The same things were measured in two ways. Each way mixes the same 8 hidden numbers, adds some noise and spreads widely along 6 directions of its own, which tell nothing about the thing.
In the rows, 128 means zero.
Some things both ways: the first way, then the second way.
[ 95 128 126 130 143 125 122 144 129 132 170 126 115 170 176 169 158  71
 145 174 152 128 125]
[ 81 103 112 111 130 119 100  88 152 123 106 149 159  75 103 130 110  98
 157  94 145 143 143 137 159]

[142 134 130 153 148 114  96 143  99 114  91  97 167  22 110 150 151 121
  99  84 148 184  68]
[116 130 157 139 120 114 137 158 129  92 158 145 121 132 137 167  89 113
 143 118 205 154 121 156 127]

[114 120 144 157 172 125 136 164  95 126 129 124 157 112 151 111 112 108
 138 138 135 158  97]
[117 125  82 129 138 102 148 134  99 170 153 135  92 149 135  84 150 123
 113 104 109 101 149 109 110]

[132  53  34 162 121  96 106 107 154  72 144 107 130 155 142 125 130 116
  93 153 144 142 194]
[105 105  79 175 183 112 148 160  84 139 178  98 145 151 144  79 114 146
 131  97 125  86 161 165 172]

[133 168 153 128 144 107 140 117 125 170  88  84 136 127  97 130 143 114
 118  98 137 148  94]
[120 106 139 103 163  76 101 152 113 145 128  81 172 163  86 101 145 146
 147 124 115 107 157  97 140]

[136 135 147  96 116 184 180 157  78 167 163 152 129  76 147 103 110 156
 162 112 100 150 104]
[115  94  97 145  65 177 162 130 143 120 143 195  68 132 150 130 156 154
 109 129 143 159 117 169 106]

[122 103 140 108 106 132 178 121 138 203 105  69 115 115  84 169 131 102
 123  89 105 132  27]
[ 84 114 114 151 149  71 115 183  93  85 134 103 134 143 121 140 136 120
 133 142 228 177 161 167 163]

[130 147  88 163 152  68 147  94 134 142 134  66 111 127 191 220 127  72
 105 150 138 133 190]
[120 163 137 151 177 106 144 141 136 103 122 132 132  89 144 127 100  94
 183  82 128 102 126 130  94]

[156 187 186 124 131  82 131  88 164 150  53  96 122 133 153 147 123 139
 130 132 107 136 134]
[118 164 137 137 197  89 144 127 133 119 140 103 125 102 143 132 106  69
 172 105 147 114 125 137  88]

[115 111 138 184 123  98 141 127 152  76 105  89 101 120 139 139  97 110
 132 123 149 122 101]
[116 136 164 127 189 130 112 116 150 108 138  68 137 138 136 135 177  78
 153 160 144 132 142 116  90]

[125 132 107 116 112 174  93 138 120 142 174 146 174 145 164  52 106 149
 136 131  97 140 152]
[109 115 167  97 175 145  91  54 177 156 153 118 121 131  94 108  95 113
 163 121 164 138 170 130 144]

[134 148 139 149 123  95  70 144 123  48  64 135 126  64 139 141 133 136
 128 110 157 140 114]
[ 99 105  61 141  90 114 172 126  88 167 133 144 133 113 149 127 145 119
 142 127 100  87 140 140 138]

[122 115 127 136 155 125 201 128 109 152 150  90 106 113 152 182 142  79
 127 160 130 179 141]
[107  95  74 154  92 129 169 121 120 133 168 175 102 131 146 115 105 147
 119  93 119 107 112 158 147]

[135 165 183 135 156 129  85 147 122  99  74 151 170 118 116  58 121 154
 128 119 130 157  99]
[111  83 123  97 130 123 150 106 123 186 150 119 155 128 105 119 113 107
 138 132 115  83 158  95 160]

[136  82  96 169 122  60  98 132 144  36  81 112 101  96 127 150 145 127
 108 125 190 139 104]
[ 76 127 137 167 208 139  83  83 137  91 170  85 156 142 105  89 146 117
 150 137 111 103 164  96 140]

[155 126 109 132 108 127  78 121 131  91  82 143 155 100 128  85 129 172
 130 111 117 139 167]
[138 117 123 143 104 132 150 123 156  99 130 133 107 152 167 154 183 123
 130 134  81  89  82 101  84]

[122 102 100 112 105 156  73 143 135 100 136 179 151 173 172  75 119 150
 162 161  99 111 180]
[123  85  96 132 144 175 124 117 112 179 180 123 127 171 121  54 164 160
 104 107  78 101 162 111 140]

[109 121 129 118 135 133 170 112 149 184 159 116 107 206 142 164 142  86
 145 165 119 103 134]
[ 94 115 130 111 155 129  90  71 187 112 143 159 102 114 106 107 101  99
 119  82 150 139 130 102 147]

[128  91 155 161  97 114 123 112 179  93  58  82 116  94 167 170 103 113
 152 143  84 141 108]
[109 144  94 169 161  92 162  94 105 132 155  82  94 154 178 143 167  91
 155 169 121  69 126 129 100]

[130  95 145 155 151 142 166 127 140  97 168 165 104 134 126 159 151 120
 132 169 157 126 130]
[108 112 110 148 158  99 127 147 150  95 114 124  86 152 131 105 178 142
 130 128 142 140 142 139 111]

[152  96  94 100 121 118 100  99 159 115 155 149 142 163 185 115 145 145
 106 185 110 160 186]
[ 93 139 111 156 140 129 127  71 173  64 183 169  57 115 149 133 108  81
 114  91 145 134  74 132  86]

[109  97  88 170 149  98 107 157 104  46 131 114 122  90 169 152 126  86
 114 153 166 170 150]
[114  87 107 136 107 184 136 107 101 168 205 141 141 157 119  91 122 152
 110 115  88  96 146 119 145]

[154 143 134  95 112 121 123 118 130 118 103 154 120 120  99 103 134 167
 111 108 132 130 123]
[112 165 149 131 162 135  82  93 162  98 194 157  37 160 123 102 102 107
 112  93 216 197 127 153  82]

[120 137 107 145  99 120  79 137 130  85 144 128 125 101 156 120 110 134
 125 101 153 103 103]
[124 126 163  87 146 176  73  73 169 150 197 141  70 166  91  84 136 110
  97 112 160 182 147 111  84]

[116  92 130 148 155 163 187 140 108 159 165 120 138 105 136 161 121  95
 136 148 107 154 117]
[113 141 131 151 126 112 147 131 157  87 130 162  61 134 162 154 121 113
 139 121 187 137 116 147 113]

[140 164 127 118 117 133 122 114 132 161 138 136 129 156  82 103 156 151
 126  88 159  94 114]
[119 111 115  96 131  61 103 178 157  99  55 122 131 129 120 134 201 130
 129 113 135 164 117 120 101]

[110  71 103 155 145 155 215 139 113 163 144 146 105 170 108 171 104  98
 175 147 104  74 160]
[127 122 110 188 155 144 164 230 116 100 107 146 112 129 189 106 170 155
 133 100 141 114 166 147 148]

Other things, the second way, with their names:
(399): [127 109  55 139 101 114 182 177  90 167 138 170  72 134 164  93 162 125
  90  89 105 111 123 139 110]
(166): [114 131  87 145 139  94 144 145 106 145 163 150  50 174 117  69 142 161
 108 105 134 122 153 125  99]
(180): [101 121 104 159 144  81 174 130  99 122 142 103 110 152 137 132 163 117
 152 174 105  67 135 109 102]
(290): [132  98  70 132  73 136 183 128  98 184 165 160  63 167 144 108 168 149
 104 141 102 108 125 138  93]
(306): [102 144  93 138 122 104 136 110  97 176 160 170  81 139 127  98  87 129
 139 101 155 112 171 126 136]
(314): [126  90 148 120  97 201 151 132 121 174 151 148 170 111 142 153 106 128
 152 129 160 135 168 160 176]
(497): [ 91  83 104 123 119 149 132  93 111 153 169 122 158 127  90  98 137 133
 135 132  94 111 147 122 132]
(254): [109 119 150 129 123 135 138 143 137 102 143 141 122 115 123 151 139  92
 134 138 156 144 123 118 101]
(527): [111  90 174 138 106 159 140 154 139  69 164 120 175 140 123 179 148 114
 130 163 139 123  97 104 121]
(183): [130 121 119  90 196 104  82  85 157 175 133  99 129 145 100  59 133 136
 148  76  96 122 156 132 122]
(134): [134 163 113 132 182 128 110 125 157 146 152 159  16 160 153  59 136 127
 108  71 167 157 158 146  91]
(292): [109 137 128 136 127 120  94 157 144  80 107 138 124 131 121 127 167 152
 149 112 150 175 131 154  89]
(318): [ 94 112 118 168 141  94 132 101 159  53 124 108 120 145 149 165 153 135
 156 158 124  87 108 121 134]
(488): [114 122 142 120 175 184  76  72 168 127 188 115 108 147 112  73 147 119
 115 101 123 158 136 130 102]
(303): [ 96  98  64 174  66 137 151 196  68 109 119 150 160 121 149 138 180 168
 138 133 129 147 137 179 139]
(528): [132  75 125  94  93 167 155 104 149 167 178 157 102 148 105 112 134 136
  99 120 103 127 108 124 103]
(350): [ 97 140 155 145 156 144 108  46 209  83 137 190  61 121 111 108  88 144
 166 100 128 100 140  90 118]
(455): [154 143 155 121 126 152 137 150 140 121 155 116 122 132 167 158 148  96
 140 113 157 161  98 166  64]
(3): [ 97  71  96 128 108 139 143  80 103 190 187 133 122 166  99  95 108 165
 131 146 121  95 170 136 172]
(348): [102  72  78 101  86  70 119 163 130 102  86 121 155 133 113 152 198 135
 114 130 137 174  93 160 122]
(154): [112  91 114 149 103 130 162 155 100 105 164  93 159 167 133 143 198 133
 117 174  76  85  99  98  99]
(377): [ 82  86 112 126 126 112 122 151 119  91 139 121 154 122  88 122 165 118
 116 138 143 161 122 137 121]
(431): [110 117  50 178 108 107 150 163  67 135 168 131  80 193 170 104 169 168
 106 130 146 130 142 178 133]
(71): [133  89  87 134  79 116 173 165 126 149  91 159  94 151 150 124 202 170
 121 144  76  95 132 113 110]
(19): [ 83 131 128 101 126 131  67  30 196  94 137 174  92 109  81 114 126 107
 134 100 124 159 106  99  85]
(247): [137 109 102 105 139 128 136 177  95 190 183 146  99 161 114  50 119 147
  90  63 139 148 154 154 117]
(108): [126 124  99 132 158 103 139 118 144 142 182 149  26 178 137  78 105 141
 102  91 186 149 138 170 125]
(18): [126 127 116 112 120 102 118 150 104 148 144 102 119 175 116 111 190 130
 123 142 118 141 132 115  69]
(405): [ 91  99 152 112 187 118  94  94 164 113 153 108 139 128  97 121  95 101
 139 119 190 140 158 133 183]
(446): [134  77 134  93 157  92 128 204 109 155 135  79 167 185  94  93 172 161
 114 129 116 118 155 113 133]
(475): [140 113 156 117 110 137 164 199 121 144 121 143 141 120 138 153 115 125
 151 116 180 148 145 155 124]
(257): [120 129 158 114 142 154 104  94 157 139 151 136 128 131 122 127 116 109
 145 110 147 131 148 106 128]
(444): [136 155 159 136 164 173 113 138 169 100 145 150  79 126 150 112 156 107
 133 105 156 179 120 152  59]
(57): [149 102 170 128 162 121 145 226 157  84  98 114 131 157 142 129 186 148
 126 127 132 124 128 110 111]
(109): [ 94  84 126 123 125 152 149 106 109 174 197 151 115 139  95  97  82 118
 108 124 162 106 177 110 177]
(40): [123 102 160 109 111 143 121 109 192  91 114 134  97 141 138 173 176 101
 121 156 151 153  98 121  98]
(335): [123 119  86 174 102 127 175 188  97  98 133 139 109 137 199 152 185 118
 112 128 127 113 100 144 111]
(458): [122 152 124 152 221  71 126 184 163  56  88 101 108 105 146 107 166 111
 163  91 152 159 117 180  78]
(80): [126 103 103 121 100 121 128 138 140 142 129 152  75 173 116  93 191 170
 109 129  98 137 135 117  88]
(92): [143  80  71 119  61 148 182 174 103 180 107 176 138 120 160 120 163 152
 118  96  72  92 131 121 142]
(365): [113  88  98 126 168 133 102 174 120 143 135 117 160 123 120  78 129 147
 128  75 168 177 167 202 172]
(20): [ 97 115  62 152 174  97 109 128 138 119 103 127 105 123 142  76 165 153
 147  92 130 143 157 186 141]
(501): [ 97 152 129 135 156 123  92  83 181  79  86 136 113  94 140 141 171  89
 165 118 122 141 120 110  93]

Some of these things the first way, each followed by its name:
[143 140 146 131 137  95 168 116 123 130  75  79 115  86  96 138 127 121
  96 102 137 177  95]
(527)
[130 116 119 137  93 154 112 105 172  91 147 154 111 158 120 122 129 139
 131 140 124  96 162]
(40)
[118  76 108 144 156 155 126 165 111  64 196 198 126 160 150  96 172 129
 147 191 181 145 161]
(20)
[159 112 100 179 140 110 120 109 130 125 190 108 142  88 176 144 165 143
 122 128 187 143 126]
(458)
[117  99 117 147 105 154  72 139 135  86 150 119 151  66 192 161 137 103
 132 148 112 164 115]
(3)
[127 140 125 121 129 110 188 123 117 166 105  85 114 127  90 110  75 126
 100  85 112 129  95]
(109)
[109 136 131 132 148 134 117 162  85 161 109 108 160  70 159 172 114  87
 144 115  98 148  87]
(306)
[110  62 122 125 142 149 170 158 116  76 114 161 106 141  94 129 133 103
 130 172 120 162 141]
(431)
[118  91  99 143 127 144 159 134 120 178 164  78 153 141 108  78 114 120
 116  99 133 149  81]
(405)
[145 162 112 126 123  81 170 102 127 130 104  90  93 123  94 126  93 137
  83  82 147 121 129]
(254)
[119 130  98 162 121 102 194 106 140 114 174 107  56 149 169 203 106  91
 135 149 153  86 182]
(444)
[148 144 120  68 135 108 153 108 141 118 153 160 106 204 108  60 131 157
  72 154 147 155 161]
(377)
[142 140 137 154 123 136  62 117 148 122 121 126 177 106 122 102 151 147
 121 100 141 130  95]
(446)
[139 160  99  79 117 119  94 118 122 142 177 149 128 153 185 123 154 133
 111 150 139 136 162]
(19)
[142 129 106 127 117 110 150  84 159 124 140 128  90 131 143 209 126 111
 103 145 122  98 172]
(166)
[129 160 114  91  71 168  73 141 112 137  76 148 158 118 117  56  91 174
 164  74  70 101 147]
(314)
[123 137 177  99 147 157 159 159 110 147 127 172 124 180  97  70 165 143
 170 147 148 139 102]
(365)
[131 143 112 157 152 112  49 134 130  49 148 178 148 130 153 118 151 132
 109 150 176 124 165]
(247)
[141 184 194 111 134 165  51 135 129 120  88 193 179  96 143 122 148 155
 155 134  93 128 125]
(475)
[128 163 200  98 138 160 172 126 137 133 124 188  91 155 125 163 148 126
 162 172 111 114 144]
(80)
[116 128 133 142 143 124 168 119 139 139 139 133 103 174 149 159 108 103
 146 160 116  99 162]
(399)
